The rows of each matrix lie in a flat space through zero, up to rounding. After each matrix: how many dimensions does the smallest such space have?

[[-19  -3   0 -33 -19   2  43  -8  15  41  18 -15 -14  11 -10   9   5  -9
   18   4  -1]
 [ -3  66   5  -5   3  16  27  16 -14  20  44 -32 -18  -9   3 -14 -19  20
   -8 -17   3]
 [  0   5   1   0   1   1   0   1  -3   0   3  -2  -1  -1  -1  -2  -2   1
   -2  -1   0]
 [-33  -5   0 -54 -29   2  62 -17  17  61  27 -22 -23  16 -21  11   3 -19
   23   7  -2]
 [-19   3   1 -29 -14   1  28 -11   2  28  16 -12 -14   7 -14   3  -3 -13
    7   4   0]
 [  2  16   1   2   1   4   8   7   0   5  10  -8  -3  -2   5  -2  -2   9
    0  -5   1]
 [ 43  27   0  62  28   8 -32  39   2 -38  -7   5  21 -16  41  -7   6  48
   -9 -20   2]
 [ -8  16   1 -17 -11   7  39   5  13  34  24 -19 -11   5   1   4   3   7
   13  -4   0]
 [ 15 -14  -3  17   2   0   2  13  20   0 -10   5  11   2  18   9  16  17
   12  -3  -1]
 [ 41  20   0  61  28   5 -38  34   0 -42 -13   9  22 -15  38  -7   5  42
  -11 -17   2]
 [ 18  44   3  27  16  10  -7  24 -10 -13  16 -11   2 -13  19 -12  -9  29
  -12 -16   3]
 [-15 -32  -2 -22 -12  -8   5 -19   5   9 -11   8  -2   9 -15   8   5 -23
    8  12  -2]
 [-14 -18  -1 -23 -14  -3  21 -11  11  22   2  -2  -6   9 -10   8   6 -13
   13   7  -2]
 [ 11  -9  -1  16   7  -2 -16   5   2 -15 -13   9   9  -2   8   1   5   6
   -1   0   0]
 [-10   3  -1 -21 -14   5  41   1  18  38  19 -15 -10   8  -1   9   7   3
   18  -1  -1]
 [  9 -14  -2  11   3  -2  -7   4   9  -7 -12   8   8   1   9   5   9   6
    5   1  -1]
 [  5 -19  -2   3  -3  -2   6   3  16   5  -9   5   6   5   7   9  13   4
   12   2  -1]
 [ -9  20   1 -19 -13   9  48   7  17  42  29 -23 -13   6   3   6   4  11
   17  -6   0]
 [ 18  -8  -2  23   7   0  -9  13  12 -11 -12   8  13  -1  18   5  12  17
    5  -4   0]
 [  4 -17  -1   7   4  -5 -20  -4  -3 -17 -16  12   7   0  -1   1   2  -6
   -4   4  -1]
 [ -1   3   0  -2   0   1   2   0  -1   2   3  -2  -2   0  -1  -1  -1   0
    0  -1   0]]

3

[[-28   2   0   5   0 -15   6  34 -14  -7 -18 -14  23 -11 -15   0  -2  13
    9  19  -4]
 [  2   2 -11  14  28 -17  -1 -32  21  15  -4  27  -5  -6   8  20   5  11
   -3 -15   5]
 [  0 -11 -45   8   6  10 -20  24  21   3 -19  11  11  38 -37  20  -1  26
   39  -2  19]
 [  5  14   8 -10 -21  42   2  23 -16 -16  -2 -29  -4  37  18 -27   1 -30
  -13  13 -41]
 [  0  28   6 -21 -19  20  -9  20   6   4  21   5 -15  22  31 -11  41 -14
  -11  -7  17]
 [-15 -17  10  42  20  31 -16 -10  10  -4  -9  12  21  18  -3 -26 -45   1
   -4 -25  24]
 [  6  -1 -20   2  -9 -16  -7 -10  -5  -7  50  32 -10  -8 -19  37  45  35
    0   8  68]
 [ 34 -32  24  23  20 -10 -10 -22 -22  14   2   5  -1 -11   9   3 -13 -15
  -31   7   3]
 [-14  21  21 -16   6  10  -5 -22  22   5  -3 -20 -50 -11  14   1   5   7
    1 -10 -31]
 [ -7  15   3 -16   4  -4  -7  14   5 -21  13 -11   8  27 -21   0   5 -12
    3  -4 -13]
 [-18  -4 -19  -2  21  -9  50   2  -3  13 -55  -4  25 -12 -37 -20 -32  27
    5  -8  14]
 [-14  27  11 -29   5  12  32   5 -20 -11  -4 -16  -3  15  -7 -15  -6 -24
  -11  18 -39]
 [ 23  -5  11  -4 -15  21 -10  -1 -50   8  25  -3 -15  -2  27  15  29  -9
  -35  14  22]
 [-11  -6  38  37  22  18  -8 -11 -11  27 -12  15  -2 -14  41 -17 -16 -10
  -34  -7  11]
 [-15   8 -37  18  31  -3 -19   9  14 -21 -37  -7  27  41   7  -8  -1   3
    4 -16   4]
 [  0  20  20 -27 -11 -26  37   3   1   0 -20 -15  15 -17  -8 -24 -15 -29
  -16  -9 -46]
 [ -2   5  -1   1  41 -45  45 -13   5   5 -32  -6  29 -16  -1 -15   4   8
  -24 -15  -9]
 [ 13  11  26 -30 -14   1  35 -15   7 -12  27 -24  -9 -10   3 -29   8  -9
  -16 -18 -18]
 [  9  -3  39 -13 -11  -4   0 -31   1   3   5 -11 -35 -34   4 -16 -24 -16
  -15  -7 -10]
 [ 19 -15  -2  13  -7 -25   8   7 -10  -4  -8  18  14  -7 -16  -9 -15 -18
   -7  38   0]
 [ -4   5  19 -41  17  24  68   3 -31 -13  14 -39  22  11   4 -46  -9 -18
  -10   0 -25]]

15

[[-39  -7 -11   2 -28  -8  15  -4  -9   3  25 -14  15  16 -20  -2 -17 -31
   12   4  53]
 [ -7 -11   0 -10 -13   9  12  -5   2  -1 -44  17  20  -1  23 -17  -1  13
   18  19 -31]
 [-11   0 -37 -22   3   4   7   2 -15  32  17  11  20  34 -10 -13   7 -20
   -4  -1  17]
 [  2 -10 -22 -37   8  13  23 -11  -9  -2  -3  20   2   7  -1  -1  -2  -6
    7  10 -28]
 [-28 -13   3   8 -48  13  13  21  -1  -1  -8 -13   1  -7  27 -38   9  17
   -9 -13  -4]
 [ -8   9   4  13  13  -7  15 -28   5  13  12 -18   5 -16   6  -2   2  -8
    9 -22 -44]
 [ 15  12   7  23  13  15 -59  15   6  21  -1  32 -16 -16 -22   0 -11  -7
    4   9  23]
 [ -4  -5   2 -11  21 -28  15 -32   0   3  15  -5   7   7   0   5  -1 -21
   -5   7  -5]
 [ -9   2 -15  -9  -1   5   6   0 -30   2  34  46  -4   7  -3  -1  12 -15
  -15  12   2]
 [  3  -1  32  -2  -1  13  21   3   2 -72  20   7 -47 -27 -19  13  -4  13
   -3  17  -6]
 [ 25 -44  17  -3  -8  12  -1  15  34  20 -55   5  -2   4  10 -18  14 -23
  -16  -5   0]
 [-14  17  11  20 -13 -18  32  -5  46   7   5 -56  10   0 -11 -12  20  36
   38 -35 -25]
 [ 15  20  20   2   1   5 -16   7  -4 -47  -2  10 -48  -9 -18   4  -7  -3
  -19  11  -3]
 [ 16  -1  34   7  -7 -16 -16   7   7 -27   4   0  -9 -51   6  -8  -8  57
   17  16 -19]
 [-20  23 -10  -1  27   6 -22   0  -3 -19  10 -11 -18   6 -24  17  25  -3
   13  -9  10]
 [ -2 -17 -13  -1 -38  -2   0   5  -1  13 -18 -12   4  -8  17 -19  11   7
    8  -2  13]
 [-17  -1   7  -2   9   2 -11  -1  12  -4  14  20  -7  -8  25  11 -32  26
   -4   7   5]
 [-31  13 -20  -6  17  -8  -7 -21 -15  13 -23  36  -3  57  -3   7  26 -80
  -27   4   0]
 [ 12  18  -4   7  -9   9   4  -5 -15  -3 -16  38 -19  17  13   8  -4 -27
  -29  -6 -20]
 [  4  19  -1  10 -13 -22   9   7  12  17  -5 -35  11  16  -9  -2   7   4
   -6 -79  17]
 [ 53 -31  17 -28  -4 -44  23  -5   2  -6   0 -25  -3 -19  10  13   5   0
  -20  17 -68]]

17

[[-13  35  23 -27  20 -30 -33   1  25   2  18  38   4 -13  24  27  -7  29
    5  20  -3]
 [ 35 -29 -26 -11 -22  14   2   2 -12 -16  -7 -12   7 -10 -24   6 -17 -26
    9  16  -7]
 [ 23 -26 -42  23  -1  40  46 -26  31  56 -14 -15  11   9  -2 -57   9  -7
  -22 -49  -4]
 [-27 -11  23 -55   0  -7   7 -18   5  17  -4 -13  35 -33  -4 -18   0   1
   -2  36  19]
 [ 20 -22  -1   0 -86 -20  -4   8  18  42  -3   4 -17 -14 -49 -15  10   0
   -3  40  17]
 [-30  14  40  -7 -20 -42 -15   2   9  21  -1  20 -19 -19  -1  19  18  34
   10  21  34]
 [-33   2  46   7  -4 -15 -15  -6  -7  -2 -15   3 -17   9   3   3   7  18
   -8  21  -1]
 [  1   2 -26 -18   8   2  -6   1 -17 -36  -3   0 -18 -20  -8  33   0  -7
    2  22  17]
 [ 25 -12  31   5  18   9  -7 -17   1   0   2   1   8  11  -2  22 -37  17
    0 -18  27]
 [  2 -16  56  17  42  21  -2 -36   0   7 -10  -9  22  34  22  -9 -37  17
  -19 -23 -11]
 [ 18  -7 -14  -4  -3  -1 -15  -3   2 -10  -7  14  -3  -5   5  13  -9  -6
    7  17 -31]
 [ 38 -12 -15 -13   4  20   3   0   1  -9  14 -10  24   2 -14   3 -31 -17
    0  -6   5]
 [  4   7  11  35 -17 -19 -17 -18   8  22  -3  24 -32  17  13   5   9  21
  -17  15 -21]
 [-13 -10   9 -33 -14 -19   9 -20  11  34  -5   2  17 -35   0 -10  10  11
    6  23  21]
 [ 24 -24  -2  -4 -49  -1   3  -8  -2  22   5 -14  13   0 -26 -23  -7 -19
  -11  32  -9]
 [ 27   6 -57 -18 -15  19   3  33  22  -9  13   3   5 -10 -23  -8  -1 -25
    5  -5  -9]
 [ -7 -17   9   0  10  18   7   0 -37 -37  -9 -31   9  10  -7  -1 -10 -23
   -1   5  -6]
 [ 29 -26  -7   1   0  34  18  -7  17  17  -6 -17  21  11 -19 -25 -23  -9
   -8 -28   8]
 [  5   9 -22  -2  -3  10  -8   2   0 -19   7   0 -17   6 -11   5  -1  -8
  -23  20  -2]
 [ 20  16 -49  36  40  21  21  22 -18 -23  17  -6  15  23  32  -5   5 -28
   20 -66 -40]
 [ -3  -7  -4  19  17  34  -1  17  27 -11 -31   5 -21  21  -9  -9  -6   8
   -2 -40 -10]]

10

[[ -3 -14  -3   8  13   5  11   4 -17 -30   6  15  -4   3   6 -24   5  13
   25 -34  -1]
 [-14  25  25   8 -57  27   2  18  31  23  35 -21  -2   5   1 -16  -4  -5
  -23  -9  12]
 [ -3  25  32 -17 -19 -11 -13 -22 -19   7 -31 -19 -18   7  -9   7   0 -64
   13   2 -40]
 [  8   8 -17  50 -38   0  -8 -24 -11  13   0  11  -6   0  13  28   4  30
  -11   2  10]
 [ 13 -57 -19 -38  61 -13  16  32  12 -53  32  27   0 -20   6  25  51  30
   43 -18  13]
 [  5  27 -11   0 -13  60  28  35  25  23  -7 -35 -10  13 -23 -13 -53  25
  -32   3  13]
 [ 11   2 -13  -8  16  28   1 -10 -34   5   1  -9 -19 -33  -7  -7 -19  -5
   45  -9  -2]
 [  4  18 -22 -24  32  35 -10  76 -23 -32  57  21  22  10  24   4  60 -49
   -2 -19  39]
 [-17  31 -19 -11  12  25 -34 -23  18  18  -6 -10  10  -3  16  26 -31  11
   37 -14 -23]
 [-30  23   7  13 -53  23   5 -32  18  58  10 -26  13  60 -28 -23   3 -41
    4 -24  17]
 [  6  35 -31   0  32  -7   1  57  -6  10 -27  -3 -18   0  26 -12 -51  26
  -16  23 -30]
 [ 15 -21 -19  11  27 -35  -9  21 -10 -26  -3  27  50  34 -31  -7  -5  27
   14 -19  16]
 [ -4  -2 -18  -6   0 -10 -19  22  10  13 -18  50  67  35 -28  23 -51  21
    5  24 -15]
 [  3   5   7   0 -20  13 -33  10  -3  60   0  34  35  12   2  -8 -54   8
  -31 -14  -2]
 [  6   1  -9  13   6 -23  -7  24  16 -28  26 -31 -28   2  26   3  54  33
  -12 -38  21]
 [-24 -16   7  28  25 -13  -7   4  26 -23 -12  -7  23  -8   3  87  52  26
   -4 -15  37]
 [  5  -4   0   4  51 -53 -19  60 -31   3 -51  -5 -51 -54  54  52  15  31
  -63  28 -14]
 [ 13  -5 -64  30  30  25  -5 -49  11 -41  26  27  21   8  33  26  31  44
   18  -9  28]
 [ 25 -23  13 -11  43 -32  45  -2  37   4 -16  14   5 -31 -12  -4 -63  18
   77  23 -47]
 [-34  -9   2   2 -18   3  -9 -19 -14 -24  23 -19  24 -14 -38 -15  28  -9
   23  18  37]
 [ -1  12 -40  10  13  13  -2  39 -23  17 -30  16 -15  -2  21  37 -14  28
  -47  37   2]]

16

[[-15 -12   7   4  -6  -2  -4  11   5  10 -24   4   2  -1  -3   7   9   5
   11  20  10]
 [-12 -53  -2 -18   9  14  -7  11  -6  13 -17  -5  13  23   8 -16   4   2
   -5   3   1]
 [  7  -2 -33  14  -1  12   7  10   1  -8 -23   9   6   7   5 -20  -3 -11
   15 -10   8]
 [  4 -18  14  32  -9 -19  22 -11  -6 -12  22  19  46  32  18  -1   5 -32
   17 -29  -6]
 [ -6   9  -1  -9  -7  -3  -2 -12 -17 -15  17   7 -24  -8  -2  11  -7   5
  -11   5  19]
 [ -2  14  12 -19  -3 -31   1 -32 -13   0   7 -13 -22 -11 -14  13 -11   7
   -7  19   6]
 [ -4  -7   7  22  -2   1 -20   7  17  -1   6 -11  20   2  -2  -1  15   1
    3  22  -2]
 [ 11  11  10 -11 -12 -32   7 -13  -2   1  -7 -13   3   0 -18   4 -15  -8
   13  38   1]
 [  5  -6   1  -6 -17 -13  17  -2 -46 -24   8  -9 -14   5   4   4 -20 -11
   -2  -3   6]
 [ 10  13  -8 -12 -15   0  -1   1 -24 -59  13  -5  -9 -15  -2   2  -6  -8
    0 -13   8]
 [-24 -17 -23  22  17   7   6  -7   8  13 -76  10  12  -7   8   7  11 -10
   18 -31   2]
 [  4  -5   9  19   7 -13 -11 -13  -9  -5  10 -35  13  -1   4   0   2  -4
   -8  -4 -23]
 [  2  13   6  46 -24 -22  20   3 -14  -9  12  13   7  10   9   4   4 -12
   23  -3   8]
 [ -1  23   7  32  -8 -11   2   0   5 -15  -7  -1  10 -16  -1  17   9  -9
   14  -6  -6]
 [ -3   8   5  18  -2 -14  -2 -18   4  -2   8   4   9  -1  -3  13  -1 -10
    2   8   6]
 [  7 -16 -20  -1  11  13  -1   4   4   2   7   0   4  17  13 -35  10   8
   -1 -27  -5]
 [  9   4  -3   5  -7 -11  15 -15 -20  -6  11   2   4   9  -1  10 -27 -25
   -3   6   4]
 [  5   2 -11 -32   5   7   1  -8 -11  -8 -10  -4 -12  -9 -10   8 -25 -10
  -13   8   5]
 [ 11  -5  15  17 -11  -7   3  13  -2   0  18  -8  23  14   2  -1  -3 -13
    6  15 -10]
 [ 20   3 -10 -29   5  19  22  38  -3 -13 -31  -4  -3  -6   8 -27   6   8
   15 -51 -31]
 [ 10   1   8  -6  19   6  -2   1   6   8   2 -23   8  -6   6  -5   4   5
  -10 -31 -37]]

11

[[-51  20 -14  14  12  22  12 -20   6  19 -10   3 -11   4 -14  -5 -23 -28
  -45 -35 -18]
 [ 20   9 -26 -19 -14  -1   3  14  -1   4  28  -4  20  -2   1  -9   5  24
    9  -9   6]
 [-14 -26   4  28 -21 -26  -9  13  18  17  -6 -39  -2   3  13  14  25   3
   22  -8   9]
 [ 14 -19  28  27  17 -35  18 -13  35  14 -24 -78 -18 -17  59  38  43  18
   45  -3   6]
 [ 12 -14 -21  17   4  10 -16  45 -37  16  -2  26  37  22  -5  -8  -8  18
   -5   4 -10]
 [ 22  -1 -26 -35  10   5   9  27  -8  -6  35 -30  10  -9 -22 -27  20   7
   20 -25  -1]
 [ 12   3  -9  18 -16   9 -13  -3 -15 -18 -14  26   8  39  20 -15 -17  -3
   -6  18 -14]
 [-20  14  13 -13  45  27  -3  64   2 -14   5  -9  20   9  12  32   7  47
   -9  -9  -1]
 [  6  -1  18  35 -37  -8 -15   2 -13 -33  -6  35   6  13   2  -8  -7 -11
  -10   4   4]
 [ 19   4  17  14  16  -6 -18 -14 -33 -83  22 -41 -16 -11 -12 -33 -25 -56
  -31 -32 -17]
 [-10  28  -6 -24  -2  35 -14   5  -6  22  24  35  18  -6 -16   1  -5   6
  -39  10  20]
 [  3  -4 -39 -78  26 -30  26  -9  35 -41  35 -89 -30  -9 -10  -9 -14  15
   54 -25 -27]
 [-11  20  -2 -18  37  10   8  20   6 -16  18 -30   1 -47  -1  -4   3   8
  -23 -13  18]
 [  4  -2   3 -17  22  -9  39   9  13 -11  -6  -9 -47  -6 -36   5  -5   2
   14 -31   0]
 [-14   1  13  59  -5 -22  20  12   2 -12 -16 -10  -1 -36   6  -2   9  -8
  -16 -41   9]
 [ -5  -9  14  38  -8 -27 -15  32  -8 -33   1  -9  -4   5  -2  25 -28  10
  -18 -22   2]
 [-23   5  25  43  -8  20 -17   7  -7 -25  -5 -14   3  -5   9 -28  31 -44
  -30 -15  11]
 [-28  24   3  18  18   7  -3  47 -11 -56   6  15   8   2  -8  10 -44  19
  -45 -33  -8]
 [-45   9  22  45  -5  20  -6  -9 -10 -31 -39  54 -23  14 -16 -18 -30 -45
  -53   3  -5]
 [-35  -9  -8  -3   4 -25  18  -9   4 -32  10 -25 -13 -31 -41 -22 -15 -33
    3 -49 -24]
 [-18   6   9   6 -10  -1 -14  -1   4 -17  20 -27  18   0   9   2  11  -8
   -5 -24 -10]]

13

[[  8  -1  14  16   0   1 -17  13  -4 -13 -11   2  -4 -11   9  -2  -6  -2
   -2 -18  15]
 [ -1  -7 -15  14   2   0   4 -10  36   9  69  17  -1   3 -16 -23 -24  -5
   -4  -4   8]
 [ 14 -15 -24   2  -6  -3  13  -9  27  -7  24   4   1   2 -19  -2 -11   4
   -7   4  15]
 [ 16  14   2 -22   6   2  24  -3  -3  17  -1 -10  -8 -12  -1 -15  -4  12
    8  10  12]
 [  0   2  -6   6   9   2 -13  -6   2  -9  -1  -1 -13  10  10  -1  -8 -12
  -17 -26  11]
 [  1   0  -3   2   2   1  -4   9 -10 -16  -8  -1   5   3  12   6  -1   4
   -7  -5   2]
 [-17   4  13  24 -13  -4 -34  17   0 -23  -1   9   4  -2   7   1  -1 -16
   -5 -17 -10]
 [ 13 -10  -9  -3  -6   9  17  28 -21  10  -3   1 -17 -27 -16 -12   1  21
    4  35   8]
 [ -4  36  27  -3   2 -10   0 -21 -20  -6 -23  -2  24  -1  22  14  18  -2
   30   0  -2]
 [-13   9  -7  17  -9 -16 -23  10  -6 -39  -9  -1   2   9   8  13 -11  -1
  -18 -26  -3]
 [-11  69  24  -1  -1  -8  -1  -3 -23  -9 -15  -3   3  -6  21   5  16  -7
   23  16 -19]
 [  2  17   4 -10  -1  -1   9   1  -2  -1  -3  -3   0  -5   4  -5   5  -7
    1   8  -9]
 [ -4  -1   1  -8 -13   5   4 -17  24   2   3   0  30  13  -2  12  17  -5
   17  19 -11]
 [-11   3   2 -12  10   3  -2 -27  -1   9  -6  -5  13   2  11   5   5  -3
   10  -9  -8]
 [  9 -16 -19  -1  10  12   7 -16  22   8  21   4  -2  11  -4  -1  -3  -5
   -6   2  10]
 [ -2 -23  -2 -15  -1   6   1 -12  14  13   5  -5  12   5  -1  -6  -3   3
    2 -10   7]
 [ -6 -24 -11  -4  -8  -1  -1   1  18 -11  16   5  17   5  -3  -3  -3 -12
  -14  -7 -13]
 [ -2  -5   4  12 -12   4 -16  21  -2  -1  -7  -7  -5  -3  -5   3 -12  28
    6  -1  15]
 [ -2  -4  -7   8 -17  -7  -5   4  30 -18  23   1  17  10  -6   2 -14   6
   -3  -7   2]
 [-18  -4   4  10 -26  -5 -17  35   0 -26  16   8  19  -9   2 -10  -7  -1
   -7  -1 -17]
 [ 15   8  15  12  11   2 -10   8  -2  -3 -19  -9 -11  -8  10   7 -13  15
    2 -17  15]]

13
